The rows are grouped in 4 ways, from coarse to fine. Each group lies inside one group of the grouping before and may be the whole of it. The rows also spread widely along 14 directions, which tell nothing about the answers.
In the rows, zero is written as 128.
Known rows, each followed by its group in each grouping:
[ 75 118 146 107 126 129  55  98 164 149 118  79 141 118 111 151  82 111
 118 129  99 126  68 113 106 107 153 104  84] -> Q168 Q90 Nefut gilur
[118 120 203 184 119  91 175 105  74 155 139 129 134 109  91 109 124 100
 128 203 130 113 159  91 111  90 137 130 165] -> Q341 Q13 panu bol
[101 183 125 179  93 115 158 104  95 144 121 127 142 128  97 139 121 136
 157 126  96 117  81  68 165 110 138  72 113] -> Q168 Q41 kov lurim
[108 149 150 148  92 109 167  79  84 120 125 142  85 117 123  98 124 136
 126 179  51 104  98  68 124 111 144 128 149] -> Q341 Q865 domor mepa
[153  92 112 124 164 131  74 122 178 108 163 145 165 127 131 191  98 108
  84 121 170 122 108 146 132  82 176 143  83] -> Q168 Q90 liki vilak
[104 111 111 112 133 118 120 125 155 101 179 129 100 104  82 149 123  95
  84 103 130  98 137 134  90 142 166 138 108] -> Q341 Q13 teb sado
[187 112 115 114 102  92 130 114 114 142  92 146 216 129 126  94  97 105
 112 150 127 169 160 114 158  74 117 103 141] -> Q341 Q193 fir Gom
[ 84 165 183 126 124 178 108 106 148 118 176 134 135 123 126 132 115  75
  42 140 104 110 154 126 181  77 110 131  89] -> Q341 Q13 panu sotib
[104 116 104 183 127 105 126 162 126 100 155 150  82  76 125 138 137  87
 128 180 155  94 140 100 108  97 129 137  98] -> Q341 Q405 Vep vev
[119 153  84 155 134 120 159 171 125 128 160 134 103 112  74 146 147 100
 126  81 124 132 129 140 144 195 158  95  83] -> Q341 Q193 fir veki
[162 141 117 150 129 139 124 104 139  86 173 162 106 141 121 191 129 145
  97 148  88  88  97  93 174  89 150 129  97] -> Q168 Q41 Bira tapup
[121  89 180 143 151 131  90 118 151 184 134  86 192 161  89 185 103 127
 144 159 150 119 125 124 119  73 170  91 111] -> Q909 Q988 Sofo bifam
[ 99  50 158 146 168 141 112 115 177 137  99 107 144 114 115 195 139 112
 163 156 138 109 121 122  90 104 186 147  71] -> Q168 Q90 ser Bop
[ 98 145 205 201 151 107  93 126  78 128 124 104 140 103  95 158 105 107
 123 198 106 134 162 108 152  59  93 112 104] -> Q909 Q122 zabi pasoz
[180  85 113 112 138 120  75 137 170 164 151 119 133 142 140 142  97 126
 102 171 118 126 108 133 135 105 148 123  95] -> Q909 Q122 zabi Pazo
[113 124 135 155 126 143  74 143 156 171 131 115 114  81 157 131 109  43
  95 129 134 142  80 119 128 147 126 145  42] -> Q341 Q865 Bubop tafa
[110  76 148 103 161 137 152 110 135 146 156 123 152 127 124 122 119 111
  86 105 150 130 170 179  85 127 178 153 124] -> Q341 Q13 teb nelo
[165  82 117 126 107  95 103 131 155 158 129 129 170 128 109 123 101 100
 133 187 163 116 123  92 112  81 156 109 129] -> Q341 Q865 domor zer
[118  90 112 125 114  92 109 153 172 129 150 122 112  87  71 123 125  74
 121 166 145  95 156 102  84 126 146 118 123] -> Q341 Q405 Vep gop
[ 59 185 119 174 116  98  76 111 111 103 148 119 117 122  99 179  88 116
 131 121 120 124  35  92 126  86 176  85 110] -> Q909 Q988 bemak gol
[141  89 100  90 155 100 147 147 144 123 141 154 110 134 145  75 110 147
 102 192 107 147 155 167 128 126 160 130 136] -> Q168 Q90 Nefut dukas
[ 91 131 122 198 132 150 133 117 105 142 146 117  93 102 136 189 141 106
 147 100 132 101  59 100 105 141 169 137  56] -> Q341 Q865 lus Kav
[122 113 104 108 118 111 146 140 169 137 138 113 107 144  49 140 141 143
 151 144  73  92 147 102 128 154 161  72 119] -> Q909 Q122 par Subo
[119 147  95 194 143  92 153 182  98 186 168 119  94 113 102 118 121 123
 151 140 166 133  84 135 121 187 164  93 101] -> Q168 Q90 liki Radin
[135 120 130 119 103  91 114 112 135 122 113 142 102 103 114 105 121 113
 115 189  58 115 137  79 127 101 113 124 129] -> Q909 Q988 Sofo Sonu
[157  81  98 105 146  94  97 131 136  71 143 154  98  87 116 135 111  99
  79 149 105 130 153 137  94 125 143 162 108] -> Q341 Q865 domor zer
[154 106 111 154 108  91  99 140 130 177  97 121 123  95 149 109 105 105
 145 183 111 144  82  90 124 126 115 115  87] -> Q168 Q41 kov lurim
[ 64 103  77 149 131 100 123 150 127 125 142 117  90 112 132 133 115 123
 169 148 162 114  68 122  63 124 202 106 106] -> Q341 Q865 Bubop tafa
[119 114 141 161 135  82 155 115  91 149  78 124 141  81 126 106 119  75
 137 114  98 190 115 131  97 170 149 135 116] -> Q341 Q405 Vep gop
[ 90 172 144 197 160 150 126 141 123 121 214 148  65 140 140 181 122 128
  95 156 131  98  75 137 167 111 181 131  93] -> Q909 Q122 par Subo
[182 102 169 146 146  75 135 125 126 160 160 127 184 174  65 150  91 127
 128 191 152 151 118 131 131 110 210  93 176] -> Q341 Q865 domor mepa
[151 100 113 170 159 133 107 134 121 105 197 127  60 123 100 216 137 161
 115 151 113  58 122 116 108 110 153 146  83] -> Q909 Q122 zabi Pazo
[111 137  40 103 107 104 138 136 145  77 174 151 103 132  82 135 121 140
 118 103 125  92 110 111 112 127 184  91 126] -> Q341 Q865 domor mepa
[ 80 158 154 142 130 116  71 126 148 141 129  91 155 129  80 155  86 105
 125 148 112 139  88 111 152 103 144  71  92] -> Q168 Q90 Nefut gilur
[ 90 145 134 139 123 139 167 111 145  93 159 155 110 163 108 151 137 170
 144 191  90  83 118  94 167  70 182  90 138] -> Q168 Q41 kov lurim
[128 113 112 166 130 148 127 131 107 176 149 110 157 124 143 158 120 108
 124  98 177 118 103 127 115 109 138 119  69] -> Q341 Q13 panu sotib
[ 93 153 146 123 127 162  98  81 125 109 114 106 181 140 106 171 103 143
 110 103  85 115 128 107 166  61 114  91  79] -> Q168 Q90 Nefut gilur
[ 82 147 107 198 138 114 126 112  47  94 117 131 144 101 148 164 108 126
 143 103 150 142  91 118 110  77 143 122  86] -> Q341 Q865 domor mepa
[ 50 157 162 125 152 127  88 153 121 110 150  86 144 139  67 143  96 115
 116 151 105 153 147 160 143 106 146  63 107] -> Q341 Q193 fir veki
[ 53 173 153 156 129 139 117 132 123 103 113 115 130 123 113 137 123  99
 130 158  79 146 127 116 164  97 120  78  79] -> Q341 Q13 teb nelo
[130  86 135 166 155 126  99 128 129 152 101  92 110 107 109 190 130 134
 169 146  95 118  87 107  96 150 144 121  53] -> Q168 Q90 liki Radin
[140 158  96 120 131 145  81 127 167  99 175 151 147 154 133 160  92 134
  77 147 123 115  97 124 195  67 142 100  87] -> Q168 Q90 Nefut dukas
[121  90  96 146 141 141  99 170 135 156 150 118  87  80 163 121 127  89
 105 150 147 111 140 141  97 132 102 148  55] -> Q341 Q405 Vep vev

New rows, each followed by its group in each grouping:
[100  93 131 135 132  77 130  97  94 142 165 104 123 126  73 150 102 155
 139 131 144  89 115 114  47 102 189 118 170] -> Q909 Q988 Sofo Sonu
[ 73 138 130 172 171 129 106 125 111  66 162 135  82 140 122 213 127 160
 139 159  98 106  91 129 124  78 181 116  95] -> Q909 Q988 Sofo Sonu
[ 64 105 114 121 141  97 191 125  95 152 137 112 136 114  89  87 124 136
 142  92 146 129 157 155  75 153 177 106 147] -> Q168 Q41 Bira tapup
[147  69 174 115 167 117 182 113 120 123  87 126 155 147  99 136 146 134
 147 168  64 164 188 150 121 135 164 118 128] -> Q341 Q13 panu bol
[166  67  59 132 142  97 110 160 164 152 135 125 113 108 118 162 126 115
 147 115 149 125  87 129  90 169 174 122  73] -> Q168 Q41 Bira tapup
[107 150 134 203 122 108 178 137  75 175 129 119 103 103  99 117 139 131
 160 151 122 110 120  93 132 149 124 105 102] -> Q168 Q90 Nefut dukas
[120  86 145 137 176  94  71 129 104 126  98 114 122  82 142 143  95  95
 100 132 101 183 127 168  82 133 134 161  83] -> Q909 Q988 bemak gol
[103 137 112 186 117 101 209 130  84 156  99 135 120 110 103 107 152 141
 184 141 117 117 132  90 130 143 142  98 115] -> Q168 Q90 Nefut dukas
[170 119 142 117 123  90 102 121  94 145 131 136 141  86 130  66  84 105
  59 181 105 143 176 124 135 101  67 147 128] -> Q168 Q90 liki Radin
[ 55  96 128 131 141 138  81 102 135 128 135  96  86  80 146 158 109 106
 116 102 114 103  73 124  64 126 154 155  65] -> Q168 Q41 Bira tapup
[ 85 145 141 180 141 104  82 154 115 148 127 107 139  81 111 135  97  47
 115 121 157 168  96 135 121 143 139 113  71] -> Q341 Q865 domor zer
[ 91 175  58 122 135 147  90 143 135  74 208 153 102 155 158 146  95 162
  77 133 131 101 100 147 175  53 150  95  96] -> Q909 Q122 zabi Pazo
[ 93 129 156 156 116 145 117  79 109 149 110 116 119  72 143 140 120  92
 105  97  91 113 101  92 116 121 109 158  70] -> Q168 Q41 kov lurim
[151  40 130 107 181 129 124 124 163  98 102 122 142 127 102 198 144 117
 137 121  95 145 153 158  91 142 181 138  75] -> Q341 Q13 panu bol
[158 104 107 134 133 102 171 153 165 133 124 151 174 127  73 139 147  78
 130 114 147 150 166 131 147 152 171  98 109] -> Q341 Q13 panu sotib
[119 163 127 178 124 104 106 131  93 126 142 153 116 103 169 107  93 103
  92 175 122 143 104 113 164  74 110 130 110] -> Q909 Q122 par Subo
[ 85 155  57 173 117 122 137 185 129 133 169 130  98 110  95 138 138 103
 147 110 172  99 104 114 127 148 155  79  71] -> Q341 Q865 domor mepa
[148 133 123 114  98 104  97 116 127 157 195  98  94 150  73 144  90 148
 107 161  96  88  67  96 107 135 170  93 148] -> Q341 Q193 fir veki
[ 51 169 143 169 123 128 123 106  94 115 194 131 109 114 103 151 109 123
  94 121 149  75 117 105 118  66 150 122 133] -> Q909 Q988 Sofo bifam
[120  90  83 155 131  87 132 173  88 130 110 113  84  71  98 109 139 113
 156 154 120 119 166 117  70 157 103 118  81] -> Q341 Q865 domor mepa
[ 47 112 116 155 146  86 164 154 140 109 102 154 152  89 105 107 141  76
 153 134 175 146 177 135 108  98 175 112 127] -> Q909 Q988 Sofo bifam
[ 96 168  85 102 107 134 107 131 174  88 193 139  92 122  86 142 117  98
  69  99  98  96 107 118 144 141 152  99  96] -> Q341 Q13 teb nelo
[132  81 126 136 124  98 117 121 123 130  70 121 131  60 130 113 129  65
 123 130  99 152 155 111  86 140  99 155  75] -> Q341 Q13 teb sado
[116 129  67 144  95 118 154 135  91 119 138 167 125  92 169  70 121 110
 110 149 162 102 150 100 123  70 108 135 113] -> Q341 Q865 domor zer
[136 127 126 132 133 110  70 140 174 122 181 136 127 111  98 150  93  92
  75 165 155 106 115 117 144  92 147 125 104] -> Q168 Q90 Nefut gilur
[140 105 121 113 148 119  77 140 183 162 124 104 154 141 113 153  95 111
 123 146 116 158  77 141 138 144 174  99  82] -> Q168 Q90 ser Bop
[113 100  96 150 127 106 135 154  83 148  97  94 142 102 110 117 128 128
 166 136 132 131 165 123  87 119  95  93  81] -> Q341 Q13 teb sado
[ 93  95 119 159 146  59 152 152 125 113 175 133  42  89  60 128 132 127
 143 194 136  85 123 115  58 161 195 138 155] -> Q168 Q90 ser Bop
[ 61 169  83 159 132 106 134 155  82  84 170 141 109 120 124 117 106 130
 124 144 148 133 116 137 129  91 157  88 119] -> Q341 Q865 lus Kav
[134 102 132 129 194 105 126 178 127 134 139 111 153 132  58 158 130 117
 119 114 119 170 206 195 131 166 144  93  93] -> Q909 Q988 Sofo Sonu
[155 105  86 172 100  90 163 128  94 165 106 140 151 116 133 112 127 139
 168 158 151 105 133  77 119  83 126 106 126] -> Q909 Q122 par Subo
[127 130  59 132 110 132 120 176 122 130 167 123  96 121 100 120 131 136
 129 152 132  81 151 109 128 120 105  83  79] -> Q341 Q865 domor zer
[181  57  83 143 152  98 142 161 126 154 100 117 131 123 124 150 139 130
 170 143 128 151 130 142  86 163 155 117  78] -> Q341 Q13 teb sado
[120 131 123 194 103 129 150  94  76 116 130 143 127  99 137 167 134 123
 142 129 138  87 103  69 119  70 136 142 104] -> Q341 Q193 fir veki
[105 116  96 178 152 102 136 150  51 121 151 144  45  79 184  99 116 124
 116 164 130 136  98 148  78 141 138 168  96] -> Q341 Q865 domor zer
[ 99  82 122 101 155 176 107 138 186 147 162 100 177 169 106 179 122 148
 131 130 164  87 151 149 132  71 169  87  79] -> Q168 Q41 Bira tapup
[ 54 153  88 130 141  70 127 176 151  64 111 127  99 128  38 145 136 128
 178 160  70 148 138 120 133 142 174  37 120] -> Q909 Q988 Sofo bifam
[ 98 143 131 135 147 146  95 143 142 124 196 122  69 114 119 156 114  99
  74 121 107 120  86 153 128 161 168 139  83] -> Q341 Q193 fir veki
[131 134 110 138 172  56  98 157 114  56 131 146 118 126 104 153  91 106
 111 162  93 213  99 170 133 141 183  99 121] -> Q341 Q13 panu sotib
[161  55 117 126 143 165 128 124 182 163 151 132 157 136 131 176 139 107
 121 121 173  88 131 128 110 112 184 148  76] -> Q341 Q865 domor zer
[101 127 134 178 174 152 128 136 170 119 162 139 132 133 106 216 138 108
 132 107 157 115  86 139 149 134 209 122  65] -> Q168 Q90 liki Radin
[150  93 123 163 132 126 108 160 150 171 133 129 132  71 128 130 132  43
 104 131 165 130 144 121 119 149 119 152  54] -> Q341 Q865 lus Kav
[107 112  55 127 133  96 103 172 155 145 178 127  74 126 134 115 101 143
 134 166 161 108  62 137  95 138 188 103 108] -> Q168 Q90 Nefut gilur
[110 125 128 163 170 116  96 136 122  76 140 138  89  95 136 181 119  91
  97 128 100 157 101 153 116 140 154 150  66] -> Q341 Q13 teb nelo
[140 128  93 172 101  86 176 128  96 140 131 167 139  97 133  87 125 118
 131 169 168 106 139  85 134  86 129 131 140] -> Q168 Q90 ser Bop
[121  95 142 175 156  72 139 160 136 161  97 145 107  66 136  93 127  61
 137 180 141 174 119 134 107 172 157 152  99] -> Q168 Q90 liki vilak
[137  71 173 125 144  97 103 109 114 133 123  97 139 116  50 163 117 138
 129 172  97  97 188 109  77  91 128 124 134] -> Q909 Q988 bemak gol
[ 52 180 140 146 120 176 134 144 159 108 187 122 114 169  72 162 138 135
 134 171 111  71 130 101 184  82 163  53  98] -> Q341 Q865 domor zer
[ 82 127 162 184 158 109 121 137  81 133  98 106 167  84 104 148 115  73
 134 107 147 178 150 151 117 122 132 120  86] -> Q341 Q193 fir Gom
[ 94 119 175 135 130 114 120 104 151 124 113 137 150 122 133 121 106  79
 119 179 106 159 102 114 136  94 184 125 127] -> Q341 Q865 lus Kav
[179 173  94 163  83  94 153 125  94 113 138 167 111 119 120 110 125 120
 110 170  79 122 115  69 175 112  99 102 121] -> Q341 Q13 teb nelo
[119 139  70 157 150 159 143 153 119 132 106 145 132 120 179 134 136 134
 135 105 118 150 116 146 172 128 117 113  32] -> Q168 Q90 Nefut dukas
[ 61 166 140 174 120 111 138 117  67 138 152 118 101 122 130 110 102 147
 130 165 113 109 108 107 125  80 132 101 134] -> Q909 Q122 par Subo
[144 130 111  97 105  92 125 127 147 102 146 138  81 126  70 104 119 153
 116 210  45  90 143  81 138 124 124  93 143] -> Q168 Q90 liki Radin
[125 100 136 131 192 121 131 148 124 106 137 141 156 116 112 141 120 117
  96 131 138 158 192 186 136 118 142 134  94] -> Q168 Q90 liki vilak
[148  91 116 116 148 140 114 151 140 183 145  94 174 136  92 137 113 136
 117 121 157 114 174 150 128 120 119  97  82] -> Q168 Q90 Nefut gilur
[ 94 152 131 167 116 119 137 150 135 167 142 111 141 129  84 132 125 110
 152 152 137 115 116  99 156 121 140  68  98] -> Q168 Q41 Bira tapup
[155 120 161 176 123  80 174  94  68 126 174 134  84 128  73 156 125 147
 126 174  97  94 105  88  92 132 174 134 171] -> Q341 Q13 panu sotib
[ 98 141 114 160 141 131 160 167 150 128 186 140  92 144 100 145 144 118
 132 162 145 105 121 135 142 137 184  97 106] -> Q341 Q13 teb sado
[ 94  98 186 122 171 152 156 122 152 137 146 109 138 163  90 164 138 125
 128 152 100 134 150 161 129 133 195 108 111] -> Q341 Q13 panu sotib
[ 47 122 192 122 166 150  60 109 177 101 162  89 138 123  82 198  98  76
  85 120 121 128 114 154 109 103 181 122  82] -> Q341 Q13 teb sado
[156  97 152 114 138 106 150 106  90 141 147 133 151 114 101  92 109 145
  86 167 118 108 205 130 116  90 105 140 150] -> Q168 Q90 liki vilak
[107 111 121 118 121 148 130  77 148  90 172 140  97 136 111 173 124 167
 108 147 101  44 109  86 114  68 169 141 122] -> Q168 Q90 Nefut dukas
[ 93 109 157 163 159 125 134 128  79 125 141 114 114 143 139 149 115 160
 150 196 119 130 118 145 108  79 168 118 127] -> Q341 Q193 fir Gom
[138 149 132 121 135 140  90 148 156 145 156 136 162 139 132 110  94 108
  78 176 128 139 140 136 193  86 111  97  92] -> Q168 Q90 liki Radin
[110 149 139 146 134 111 134 151 114 126 100 132 163 130 113  97 115 127
 135 197 105 155 173 122 184  79 100  75 107] -> Q168 Q90 Nefut gilur
